The same things were measured in two ways. Each way mixes the same 10 hidden numbers, adds some noise and spreads widely along 6 directions of its own, which tell nothing about the thing.
Some things both ways: the first way, then the second way.
[ 17   8 -15   3 -18  -1   8 -19 -11  -6   3   6  -8 -19  23 -28 -12  -7
   6  -5   9  -1  10  17 -19]
[ 25 -25  12  -8   4 -31  -8   7  -6  -7  18  13  18   8  20  13   3  -2
  15 -11  15 -17]

[ -6  12   3   7   8  16  -2  -5  -9   8   3   4  -8  11 -10   4  10  -3
  -3  13 -10  16 -10   2  -3]
[-37  -8  -3  18  -7 -14   9  -3 -18  -9  19  18 -14  16  13  -1   6 -17
   9  -1  23 -19]

[  0  12  -5  11  -9   1   9 -15   6  -9 -11   8   7  -9  33 -14 -25  -9
 -10   4 -16   9   7   1 -13]
[ 16 -18  29 -26   1  -7   4   8  16  -3  -2  12  46  12  31  39 -11   2
  25 -20   4 -10]

[-24   2  -6  -2  -3   4  -5  17   1   0  13 -29   5 -19 -34   1  34   5
  26  27   8   2  15  18   4]
[-33  -1  13 -13  17 -15 -12  -8 -34 -25  21 -22   5   2  13 -10  -6  -6
 -17  -3  30   2]

[  1  18   3  25   0   6  16  17   0  10   5  23  25  14  14  -1 -18 -12
 -24  15  11   9 -18  -3   7]
[ -3   7   2  21  -3 -19 -13 -12 -22 -25  17  15 -10  28  24 -14  19 -15
   7 -10  15 -21]

[-55   9   9 -21  16  -4  -7  20  -2 -16   1 -21  14  -3 -43  19  17 -14
  -7  22  -5 -11  22  17  13]
[ 15  -2 -10  -7   2   5   1  30  -5 -22  11 -22  12  22   6  37   7 -14
  21  -7  17   9]

[ 10  11 -11  -1 -14  -2  20   2  -4   1  26   7   2 -10 -18  -8  25  -7
  -3  17  21  -3   4  -1  -6]
[-13 -10  12  -8   4  -3  10  13 -15 -32  23 -41  19   7  23  30 -11 -20
   5 -25  17   7]

[  1   2  25  18  20   3   2  20   1  22  -3  20   5  30  -8  14 -13   2
 -15  11  -4  27 -12 -18   1]
[-20  27  11 -12  -7 -18  -3 -28   6  -6 -30  -4  -5  -9  12 -46 -12 -14
 -15  -6   7   4]

[ -7   7   0 -11  -4  -3   3   9 -13  -1  13  -9  -6   4 -34   3  26 -13
  12  24  25 -18  15  17   3]
[ 24  25  -9  18 -15   2 -21   2   5 -43   4 -44 -11  19  -2 -14  24 -25
   5 -13  -8  13]

[ 21   1 -12 -11  -7  13   5 -28  -2   6   0  -1 -39   8 -14  16  23   4
  22   3 -23  19   5 -16 -23]
[ -8 -23 -15  39 -15  30   0   9 -14 -30  30  -5 -26  34 -16  -9  13  -6
   0  19  25   1]

[  4  23 -36  -3  -7  20  -6  16 -13 -15 -20 -16  -7   4   7  11 -14   1
  28  15   9  -7 -14   8 -16]
[ -1  -8 -13  27  14  32  -8  10 -10 -20  17  -8  -2  28 -11  -2  13 -18
  -2   0   9  -6]

[ -6 -19  17   4   3 -11   3   9  10  15   5  26  -4  24  18  20 -23  -9
 -27 -22 -16  19  12 -26   0]
[ 30   8  17  -9   1 -15  -8   0   7   3  -5 -18  21 -24 -14 -20 -13   2
  -7  12  29 -15]

[  4  -8  -5   2 -13  11  -4 -35  20  12 -18 -13 -10  -3  -5  14  16   7
  23 -11 -18   8   3 -14 -13]
[-22 -13  31 -28  15  13   4  -9 -19 -13  18 -11  25  -2   0  38 -19   5
  -4  -8   7  -3]

[ 10  -9   3   6  -7   7  13  -4   7  14  15   5   2   2 -11  11  23   0
  -6  -4  -6   8 -16 -23   2]
[-31   8 -13  26   1  -2   9   2   2  12  -9  30  -3  -2  12   7   8  37
  26  22 -33   8]

[ -8 -21   6 -28  -4  -8 -18 -38   6  -1  -7  -6 -24  -8 -10   1  27   1
   9 -28  -4 -10  37   1 -23]
[ -4   9 -15   8   1  10  -3   7  17   8  -9  15   7   6  -7  20   9  -3
  27  -1 -28  -2]

[-23  -9  14 -12   3   5 -15 -15  -7   1  -7  -6  -5   9  -8  10   1 -11
  -6   2 -26   0   9  16  10]
[-14  -6  -7  -3   8  11  23  22  16  13  -9 -16  22 -17 -16  35  -6   6
  13   0 -15  16]

[-47  13   4   2   7   9 -20   1  21  -3 -23 -17  16   3 -18  26   4  -5
  -1  22   1 -14  13   3   5]
[ -3  17  28   0   0  -5  -9 -19 -25 -23  20   6   5  19  14   7   3 -16
   1  -8  28 -35]

[ 13  -2  -5  -9  -6  -9   1 -24  -3  -4 -10  24 -15   8  27  -7 -21  -6
 -12 -22 -11   8  22  -2 -28]
[-12  -2   4   7   6 -18 -11 -14  -4 -20   6   4  11  24  34 -29  -4 -35
   9 -18  24 -24]

[  0   4  12   4   4  25   3  13  14  16  17   7  14   2 -10  10  16   7
 -18  12   6  12 -24 -27   8]
[-33  23   8   4  26  27   6   5   0   3 -12 -10  19 -12  14  10 -15  -7
  -9  -5 -11   0]

[  0  -6  -2 -18  -4  -1  -3 -10  16   1 -24   7   8  10   0  19  -5   2
  -6 -19  -2   1  12 -15 -13]
[ 31   9  13 -21  19  -7 -16 -11  -7 -11  -3 -13  17  -3  10 -12 -23 -10
   3   7  18 -15]

[-18 -11  36   4   0  12  -9 -44   3  17  21  15 -17  16  18 -14  14 -15
 -20  17 -55  32  28  20  19]
[ 15  12  19 -13 -21   1   2  10  50   3 -17 -34  40 -20 -17  20  -3 -12
  20 -12  -7  -2]

[ 10   3  19   5  10   1  10  18   1  14  19  19   9   1 -12  -7   4  -1
 -17   0  36   0  -7 -23  -5]
[ 18 -27   4  -5 -19  -4  16  14  11  11   6  30   2   0 -11  38   4  -1
  18  -7  -4  -7]

[ 17  24 -38   5  -7  -3  12  24  -6 -10   2   1  -2 -20  -2 -11   0   9
  21   1  55 -10   1  -9 -41]
[ 11  12   2 -14   1  -9   5   4   1   7 -12   5   4 -13  -1   7 -11   2
   8   9   6  -3]

[ -5  -3  12   2   0  27 -11 -25 -10  17  16 -15 -17  -1 -24  -4  41  -2
  19  16  -3   4  -6  16  11]
[-39  -9  -2  10  -3   0  19   7  -3  11  15   2  -7 -19 -27  29   6   7
   7  10 -12   0]

[ -2  14 -30   0  -2 -14   6  36  -3 -25 -21  -8  11   3   2  13 -10  -4
  15  -1  33 -27   0  -9 -31]
[-32  -3   2   1   8  17   4  -3  -7 -23   7  -4  12  24  26  17  -7 -19
  10 -19  -3   2]

[ -8   6  -7  -5   7  29 -18  14  -7   2  -9 -29  -8  -2 -20  15   8  10
  29   9  -1   4 -22  -2  -3]
[-46 -30  -7  20  19  20  -1   1 -24  -6  27  27  -4  27  -2   9  16 -11
  -9  -9   8 -11]

[  7  -3  -6 -15 -23 -18   0 -29  12  -6  -9   1  -1 -13  -4  -4   5  -4
   3  -1  17 -22  31   1 -21]
[ 34   9  24   2   0 -19 -16 -16 -18 -34  13 -13   3   7  29 -17 -10  -4
   0  -2  15 -16]

[ 34   6 -17   9  -6 -16  11   3 -11  -7 -10  13  -3   7  12 -15   5   2
  16  -7  29 -10   0  -5 -43]
[-13   0  18 -12 -13 -38   2 -27  -5  -8  -1   6 -18 -21  25 -32 -34  -2
   6  20  12 -14]

Other things, the second way, with their names:
(496): [-24 -11 -14  14  17 -10 -10  -6 -24 -21  11   5   1  26  20 -11  17 -13
  -5 -27  -3   7]
(529): [ 44   9   6  -3 -16  -7   0  -8   4   6 -17  10  -1 -19 -28 -11   0  23
  -5  10  -2   2]
(228): [ 20 -25 -18  15   4 -19 -23   4   9 -12  14  15   4  37  -3  -8  39 -22
  25 -15  -3 -13]
(485): [-32  -2  12 -13  12 -25   9  -4   1   8  -4  -6  27 -17   7   3 -11   4
   9  -2   7  -5]
(250): [  9  15   6 -12  22   4 -30 -12 -12 -22   7  -3  23  23  18   7   1 -28
   7 -25   3 -19]
(192): [ 28   1   3   6  -5   6  -4   2   7 -11   2 -14   5  -2 -12   1  -1 -10
   4  -1  -2  -4]
(524): [ 44  15 -10   2 -10 -12  -1  10   6  16  -7  11 -18 -26 -24   0  -9  15
  20  42  -1 -12]
(100): [ -5 -12   9   0   5   1   9   2  -9   1  13   0   5  -9 -11  11  -9  -2
  -1   7  15 -13]
(169): [ -6  -4  15  -5  22  -4 -24  -6 -25 -24  25 -10   7  20  14 -17   1 -23
 -11   0  40 -25]
(177): [  2  -5 -15   8  -9  10   7  10  27  22 -15  27   8   1 -29  22  15  19
  31  16 -25   3]
(352): [  0  12  -1  27 -14  -8   9  -3  13  13  -9  24  -7  -9  -5  -5   5  18
  22  25 -10 -17]
(59): [ 30  41   5 -28   9  -6 -22  -7  18 -12 -29 -39  26 -12  -1  -7 -10  -5
  15   2 -13  10]
(198): [ 22   7  -2  -3  -8   5   7   5  14  -5 -13  16  18  24  15  22   3 -42
  19 -40   3 -17]
(229): [ 14   1   7 -11  13 -26 -12  -1   8  -1  -3   5  33   1  25  11  -1  -4
  25 -17 -10 -13]
(31): [ 17  -1 -12  23  -2  -4 -29  -1 -22 -35  25   8 -12  46  11  -7  30 -11
  15  -4  11 -12]
(153): [ -3   5   6  -4   0 -39   5  10   9   8  -5  -8  15 -21  12  -4  -5   1
  16   7  13  -9]
(293): [ -1  22   3 -11   1  -1   0   4  24  13 -15   0  31  -1 -17  37  13   7
  38   4 -19  -9]
(16): [  4   0  23  -1   8 -28  -3   3   2  -2  14   3  26   0  29   8  -8  -3
  25   7  22 -35]
(545): [ -7   6  15 -25  -5  12  16  11  18   7 -15 -14  34 -15 -15  38  -9   0
   4 -15   0  10]
(194): [ 19   3  19  -6  30 -20 -32 -17 -27 -23  13   1  10  13  35 -36 -11   1
  -4  16  29 -25]
(235): [  0  23  -5  11  -3  32  -1  -6   8  -1 -12  -2   4   0 -28  11   5   1
   5   1 -22   2]
(4): [-13  18  -8  -6  30  10  -7  11   6  18 -14  -9  21 -21 -13   1  -8   9
   3  21  -5   2]
(433): [ 16  -9  -6   8  -3   9  -4  16   7   3   9   5  -1  -2 -20  18   6  -1
  13  11  -4  -6]
(510): [  7  32  -1  13   3  30  -4   7  23  -7 -28  -9  16   7  13  -2   4 -16
  -1 -19 -25   9]
(127): [-45 -16   1  27  -4  27   5  -8   1 -11   3  33   4  38  15   3  18   7
   7  -8 -10   1]
(255): [-12   0   5 -24  11  21  21  24  16  24 -22   1  37 -17 -18  41  -5  -8
 -11 -26  -1  13]
(359): [  5   9  -6 -24  10 -23 -22 -19  25  13 -23   4  32  -8 -17  -8   4  -9
  24 -13 -20  -9]
(348): [ -4  -4 -16  16  -7 -14   1   1   4  10  -4  24  -9   4 -18  -8  20  20
  19  25  -1  -2]
(327): [-11  -6 -11  30  24  12  -6   9 -30 -22  32 -16  -2  20  -8   7  18 -13
  -1   1  14 -11]
(530): [  9  11  -4   5   8  11   1  12 -21   0   3  -4 -16  -9 -19 -10 -10  29
  -6  55  31   1]
(283): [ 13  31  15  -3 -12  -4 -15 -17  18 -10 -11   0   9   0  10   1  -3 -15
  20  -6 -17 -20]
(405): [ 15 -12  15   0  -3  29  14  17  21   5  -3  12  27  11  -5  42   3   2
  15  -6  -5  -7]
(152): [-23 -25  -2  -4  -8 -11  24  22   8   5   1  17  20   6  19  43   1  21
  31  -4  -6  16]
(455): [ 14   5  -7  14 -10   7   1   0 -10 -11  15  -5  -7  -1 -23  13   0 -12
   8   2   8 -15]
(456): [ -4 -12  -4  12   0   3   5  17   2  -9  17  -2  17  26  -8  25  18 -12
  26  -1  23 -15]
(355): [ 18  -6  -8 -11  13   9   4  18  -4   8  -6  -8   5 -10 -26   5  -4  10
  -6  20  15  11]
(44): [-24 -30  29 -25  -1 -13  13   4  -1  -6  28 -11  33  -2   5  41 -21  -1
  25   5  33 -20]
(63): [-34   3   8  11  16  13   0  -9 -43 -27  13   5  -3  22  31  -8  -3   4
 -23 -10  18   6]
(415): [ 38 -15  24  -9 -20 -15  -4  -8  -7 -21  24  19   5  20  10  33   6 -21
  16 -30   8 -28]
(156): [  7  -8  16   1   5 -18 -14  -5  -1 -15  15 -22   5  -9   5 -22 -11   1
   4  21  19 -13]
(466): [-15 -13 -15   6   7   9  15  14 -11   7   8  -2  -7  -7 -34  23   7  13
   3  17  -3  12]
(543): [ 32  37   9   1   3 -14 -28  -1  -3 -15  -1  -5  -3   4  18 -21  -1  -4
  14  27  19 -23]
(322): [-47  29 -41  20  26   5  -4  -4   6  22 -35  19  -8  -2  -4 -32   8   7
  12  22 -29  11]
(347): [-12   6  10  -9  -5  -9  14  -3  18  30 -16  34   6 -20  -6  12 -10   2
  16  12  -5 -21]
(226): [-26   9   0  12 -10  -6 -16 -10  -6 -29  13   7   5  38  16  14  36 -15
  16 -34 -13  -2]

Some of these things the first way, each followed by its name:
[ -3 -10  10 -13   3  -7  11  32  16  10  28  11  15  -4 -17   4  19  -1
 -11  -5  43  -6  19 -26  -1]	(177)
[ 12 -16 -35 -13  -8  -1  -6   8 -12   0 -24  -5 -29  18  10  29  -4   5
  37 -52   5   4   4 -10 -36]	(359)
[  2  -4   9  -9  -4   2 -14 -54   5   9 -21   6 -22   2  -8   5   7  -1
   4 -16  -6  -5  16  -4 -22]	(415)
[  2  -9   8  12  -6 -13  14   1  26  10  -4  35  32  10  37  -4 -19  -6
 -36 -30  14   7  13 -19  -9]	(250)
[-21  22   7   8   8  28  -6   9   9   0 -11  -7  16   7   3  10 -17  -5
 -11  33 -18   8 -18  -3  15]	(405)
[-22  11  -7  -4  -8 -12   0   7   4 -22   6  -1  18 -16  19 -15  -6 -19
 -11   7  25 -28  28  16  -8]	(16)
[-13  -5 -13 -14   1 -12  -4  33 -13 -21 -16 -23  -2  13  -7  21   0 -14
  24  -4  16 -33  10   3 -12]	(156)
[ 19  27 -19  30 -11  18  15  23   2  -1  -3   1  13  -2  28 -12 -24   1
   8  34   6  13 -23  -4  -9]	(127)
[ 13  -7   3   0  -9   8   8 -21  15  28  21  30  -4   9  -8   7  33   9
 -17  -4   1  24   6 -19  -3]	(455)
[-15  35 -14   0  12  20 -15  12 -10 -10 -20   5   5   6  -2   5 -21   5
  -9  24  -1  11 -11  12 -14]	(198)
[-14 -15  18 -19   0   3  -4 -11  22   8 -13  -1  16   6 -10  23  -1  -2
 -15  -9 -17  -1   6 -19  10]	(194)
[ 28  12  -8 -13 -10  38  10 -24 -25  16  16   3 -23   2  -3 -18   8  -4
  16   3  -3  20 -16  18   5]	(228)
[-13 -10  17  -9  -2  -7   2 -36  -3   1  10  -1 -16 -10 -11  -4  14  -9
 -10   0 -39  17  21   7  -2]	(152)
[-20  11  -6  12  -5  -2  -1  10  -2  -2   5 -15   3  -9 -10  -5  11 -10
  15  19  18 -10  13  21  -2]	(226)
[ -6  20 -34   4  -5  -8  10  31   6 -17 -15 -13   1  -9  -4  15 -10  -1
  22   3  27 -12   6 -18 -29]	(530)
[-27   6   9  -6  -2   2  -8   9  14  -7   5 -10  24 -18   1 -21   3  -6
  -3  24  19 -10  33  21   5]	(169)
[ -7   7  -7   8  -4  -7  17  30  10   3  -4  13  34  18   9  10  -8 -11
 -12   2  16  -1   4  -3   3]	(59)
[-34  10  -1  -9   6  11  -7  21   0  -3   0 -22  16   1 -37  20  22  -4
   7  30  -3  -3   2  14  15]	(31)
[  0  10   8   4  -2  12  12  13   9  14  19  11  21  -6  -2 -14  -5  -1
 -15  18   9  23   1   0  11]	(355)
[-40  29 -19  -2   2  19 -10  17 -10 -21 -14 -20   8   5   2   9 -14 -18
   7  33 -12  -5   6  33  10]	(456)
[-12   2   6   2  11  14 -14   0  -4   8  -4  -2 -25  -3  -3  14 -21   6
   2 -10 -12  23  -4 -18 -14]	(255)
[ 20   7 -14  -2 -18   1   5  -8  -2   0   3  12  -4  -5  15 -15   1  -1
   6   5  22  -4  11   5 -20]	(192)
